There are 5 ways to turn a row about zero (a turn may also mirror it). The second row of each pair is the first, turned, with some noise. The first 35 pairs use one turn. New pairs use 2 turns, one after the other, and a turn may come again.
(in the rows, 128 means zero)
Known pairs, each followed by its turns in order:
[ 97 142 116 117 124  78]
[128 158 101 174 135 135] : lovo

[ 84  90 161  85 133 109]
[ 97 171 147 149 175  99] : dobin

[123 167 109 162  94 144]
[131 174 129 127  80 119] : Ven

[172 138 149 132 148 175]
[ 99 121  96  90 112 167] : veb

[ 80 160  86 127  78  90]
[123 123 181 174 179  90] : veb

[132 148 131 157 135 154]
[110 121 137 126 128 168] : veb

[113 100 120  79 125 102]
[142 158 137 156  91 155] : lovo

[102 115 150  87 136 140]
[108 132 126 121 174 154] : Ven

[145 113  92  85 111 169]
[117 141 186  94 148 121] : Ven

[175  97 122 123 149 142]
[137 100 151 129 150  85] : Ven

[151  83 155 146 118 159]
[162 109 148  79 107 112] : lovo

[103 102 171 124 128 108]
[149 167 143 128  95 112] : veb

[ 85 134 150 108 124  98]
[ 88 111 119 140  91 117] : Pake

[ 91 138 173 161  90 165]
[116 152 182  98  74 131] : Pake

[ 84  87 163 145 161 138]
[177 149 158 114  83 151] : veb

[119 128 164  78 143  83]
[156 118 106 171 101 176] : lovo

[ 87 143 149 168 116 174]
[104  95 111 115 117  65] : lovo

[166 114 108 118 161 131]
[136 119 150  87 139 155] : dobin

[175 123 155 144 118 103]
[ 87 105 153 122 103 149] : dobin

[129 172 114 175  80 157]
[144  97  74 145  73 120] : dobin

[ 83 146  96 150 102 130]
[ 94 159 105 142 136  84] : lovo

[134 148 142 110 157  85]
[125 110  98 175 115 138] : Pake

[ 94 149 101  81  99 178]
[114 189 161  83 145 154] : Ven

[ 90  90 120 142 148 100]
[ 88 159 104 136 134  92] : Pake

[156  94 176 166 100 155]
[173  96 114  67 118 103] : lovo

[152 145 149  95 167 128]
[136 159 174 105 115 139] : dobin

[121 112 128 156 167 111]
[125 164 117 160 136 107] : Pake

[ 97 120 161  80 120 101]
[ 93 184 142 152 143 114] : dobin

[126 147 174 104 124 144]
[ 90 144  96 116 153 121] : Ven

[160 179 151 178 146 150]
[160  93 153 132  62 128] : dobin

[103 136 147 178 129 177]
[114 119 173 111 105 183] : veb

[ 85 106  96 101 161 116]
[164 109 141 110 150 179] : Ven

[171 159  96 171  79 127]
[ 59  88 126 167 143 131] : veb

[128 146 161 114 124  96]
[124 115 108 148  92 144] : Pake

[107 169  83 119 159 108]
[ 94 107 136 176 167 141] : Pake

New pairs, each followed by its turns in order:
[ 84  90 157 125 172  83]
[102 129 116 113  76  60] : veb Ven

[118 171 115 118  84 105]
[125 127 162  93 120  83] : Pake Pake

[ 87 106  93 173 105  77]
[160 111 153 159  95 199] : lovo dobin

[123 134  84  96  94  89]
[113 141 159  72 108  94] : Ven veb

[121 119  93 154  97 114]
[141 139 140  95  94 152] : Ven Pake

[129 161 175  91 131 115]
[127 142 111 167  75 117] : dobin dobin

[107  95  87 136 125 125]
[173 108 138 116 149 124] : dobin Ven

[128 136 150 158 104 138]
[116 139 102 132 158 106] : Ven lovo

[165  78  87  80 154 114]
[105 107 115  95 173 195] : veb dobin

[173 136 117 147 140  86]
[133  82 149 168 133 153] : veb veb

[169 170 101 132 147 135]
[162 148 157 125 151  90] : lovo dobin

[123  82  85 102 115 139]
[ 79 153  91 113 107 124] : lovo Ven

[ 94 142 147 121 134 155]
[155 148 116  97 128 122] : Ven Ven

[ 77 126 130 117  87 120]
[101 103  74 142 129 129] : veb Ven

[131 130 179 131 140 145]
[ 95 125 131 141  97 108] : Pake Ven

[102 157 173  82  95 114]
[130 190 124 140 177 139] : veb veb

[165 173 124  91 119  97]
[ 96 118 163 107 142 181] : Ven Ven

[133  97  79 127 101 160]
[174 158  94 100 146 120] : Pake veb

[116 149  78  86 154  97]
[163 146  97 175 169 119] : veb Pake

[124  84 144 125 119  84]
[145 141 149 182 150 132] : Ven Ven

[174 110 156 111 121 162]
[176 107  90 110 142 147] : Pake Pake

[107 110 160 163 130  77]
[156 155  97 142 172 155] : lovo Pake

[141 123  85 170 120 107]
[ 82  98 150 153 136 125] : Pake lovo

[ 81  85  95 165 141 171]
[141 145  56 161 169 106] : dobin Pake

[153 110 138 157 166 103]
[137 147 131 100  75 131] : dobin veb

[158 155 116  96 126 119]
[145 127 171 107 123 115] : Pake lovo

[105 155 141 131 167 108]
[109 177 140 124 120 146] : Pake Pake

[168 136 116 172 171 125]
[162  80 166 153 120 145] : lovo lovo

[114 112 127  97 168 128]
[147 110 107  96 128  99] : lovo lovo

[168  91 171  77  77 140]
[ 74 157  96  64 151 163] : Pake dobin

[137 141 114 124 111 144]
[106 131 110 117 120 138] : Ven Ven

[ 85 161 127 135  95  96]
[ 92 132 173 101 105 101] : Pake Pake

[104 160 104 163 144 112]
[164 173 129 110 148 141] : dobin Pake

[ 84 147 102 164 115 173]
[ 68 138 114 128 162 163] : Ven veb

[126 103  94 140 141  96]
[ 94 104 132  95 121 109] : Ven dobin

[158 134  91 175  99  91]
[159 159  79  83 119 121] : Ven lovo

[145 171 151 138 139 129]
[136 119 150 109 157 158] : veb veb

[176 142  96  83 104 153]
[144 196 127 112 138  87] : Ven veb

[110 120  86 106  82  92]
[ 69 125 100 131 163 129] : lovo lovo

[ 77  80 179 154  98  92]
[119 113 150 102 146  34] : Ven lovo

[149 154  92 154  97  93]
[137 120 184 133 148  96] : Pake Pake

[127  94  95  82 103 102]
[137 108 173 126 115 178] : lovo Pake

[156 107 176 178  98 122]
[157  93  76 127 170 121] : lovo Pake

[161 179 161 165 139 142]
[139 105 143 100  63 154] : Ven Ven

[ 94 157 145 121 142 144]
[121 151 112  94 141 151] : veb veb

[ 81 132 156 100 165 119]
[149 120 156 138 180  94] : Ven Pake

[116 143 134  80 147 102]
[153 141 150 124 114 177] : veb dobin

[111  92 136 137 103 167]
[ 77 155 125 131 125 105] : veb dobin

[106 129 126 145 153 120]
[154 135 131 119 156 135] : Ven Pake

[159 118 149  93 105 134]
[134 175 106 151 127 117] : dobin dobin

[ 97 175 175 154 107 179]
[137  90 181 137 120 195] : lovo Ven

[ 78  96 123  98 108 130]
[117 152  72 108 149 121] : lovo lovo

[ 84 112 160 140 172 132]
[ 67 131 103  98 134 134] : veb veb

